The groups are shells around one centre, one inside the other: the same stretched ball of 5 dimensions in 6 sizes.
(in the rows, 128 means zero)
Known rows, each followed by its group:
[182 101 142 146 125 109 113 152] => K_142
[ 96 189 170 198 180 172 139 115] => K_565
[ 80  98 129  62 102 101 133 130] => K_692
[109 140 167  89 139  96 131 126] => K_850
[174 135 172 156 171 142 127 129] => K_286
[146 104 157 166 143 135 120 149] => K_286
[106 173 141 151 161 169 143 103] => K_850
[139  68  98  63  92 116 129 131] => K_139
[179  93 137 120 117  99 114 150] => K_142
[101 123 152 124 128 113 127 138] => K_850
[ 94 111  82  91  84 121 132 124] => K_565
[146  76 126 122 117 133 124 143] => K_565
[ 83 126 110  46  97  98 138 113] => K_139
[158  96 115 127 104 108 116 148] => K_142
[118 185 147 203 164 166 132 119] => K_139
[202 144 142 210 147 132 110 149] => K_286
[160 152 118 203 134 149 119 136] => K_692
[106 184 150 135 144 115 132 117] => K_850
[ 75 135 138  96 142 155 148 104] => K_565
[154 103 145 130 119  96 114 153] => K_850
[139 151 149 151 167 169 139 110] => K_286
[155 100 131 125 109  97 114 151] => K_139
[ 97  97 129  28  99  84 134 124] => K_692
[ 83 156 174  87 145  99 137 119] => K_286
[141 146 153 202 163 168 127 132] => K_142
[ 89 140 166  91 139 105 135 123] => K_139
[ 99 189 151 171 164 157 139 110] => K_142
[ 75 156 139  66 119  93 138 112] => K_692
[ 73 124 140 112 130 138 139 123] => K_565
[124 180 144 166 167 168 140 105] => K_692
[ 71 141 105  91 104 123 139 113] => K_142
[ 75 143 155 102 135 117 137 121] => K_142
[167 122 107 135 127 148 129 122] => K_139
[124  73  83  90  89 139 131 129] => K_692
[185  89  88 116  92 114 116 141] => K_565
[121 182 180 168 180 147 135 116] => K_850
[169 168 154 184 145 109 114 142] => K_286
[ 74  99  98  44  82 101 136 121] => K_565
[ 87 131 118 109 105 111 129 130] => K_850
[ 88  82 104  68 103 141 141 118] => K_286
[155  78  80  63  70  88 120 138] => K_692
[180  75 119  97 106 105 118 144] => K_139

New rows. What belongs after each?
[ 91 157 133 116 116 101 129 127] => K_850
[132 138 170 127 141  96 121 140] => K_142
[188 131 155 162 142 108 113 147] => K_139
[151 185 146 177 162 145 130 116] => K_286
[124 150 116 118 108 100 124 128] => K_139
[137 125 174 120 148 107 125 137] => K_142
[121 106 150 118 148 154 137 123] => K_565
[155 123 140 181 130 126 115 151] => K_692
[115  94 108  65  80  75 121 141] => K_286
[106 108 127  75  93  75 122 141] => K_286
[128 143 139 190 154 171 131 127] => K_142
[136  99 143 113 146 157 137 121] => K_286
[147 109 155 119 147 136 131 129] => K_142
[177  75 138  80 115  94 119 143] => K_286
[110 119 110  53  99  96 134 118] => K_142
[135  88 116  61 107 112 132 124] => K_142
[126 122  78 112  89 124 128 124] => K_850
[137 198 162 190 172 145 130 118] => K_692
[175  96 111 139 130 159 128 128] => K_565
[194  91 117 125 111 109 114 146] => K_139
[137 110 113  73 120 132 138 112] => K_286
[ 84 149 165 132 150 133 136 124] => K_142
[ 84 115 141  72 106  84 128 134] => K_286
[ 85 180 160 167 164 157 140 113] => K_142
[141 108  97 148 124 174 134 122] => K_565
[ 76 141 116  54 104 100 140 110] => K_850
[135 177 198 203 189 147 127 132] => K_565
[ 92 156 126 151 151 180 145 104] => K_850
[119 165 156 196 171 175 135 120] => K_142
[112 149 138  90 117  85 127 126] => K_850
[129 150 154 113 130  89 123 132] => K_139
[ 99  92  89  43  76  97 132 124] => K_139
[ 96 119 144  70 114  90 131 129] => K_142
[139 147 107 189 138 177 132 121] => K_565
[171 168 166 215 182 168 126 127] => K_565
[ 96 103 126  33 105  96 138 118] => K_565
[ 78 114 145  71 119 107 136 125] => K_850
[106 172 133 131 152 158 144 100] => K_692
[141  78 141  85 115 102 123 143] => K_850
[136  94 168 123 141 118 124 145] => K_286
[107 145 142  65 122  88 133 117] => K_286
[177 136 138 159 130 109 114 143] => K_142
[146  95 150 138 138 135 124 142] => K_139
[189  89 162 154 143 119 113 156] => K_286
[187 154 151 164 151 120 119 133] => K_286
[133 114 131 162 127 138 123 142] => K_850
[163 152 163 182 147 110 114 147] => K_850
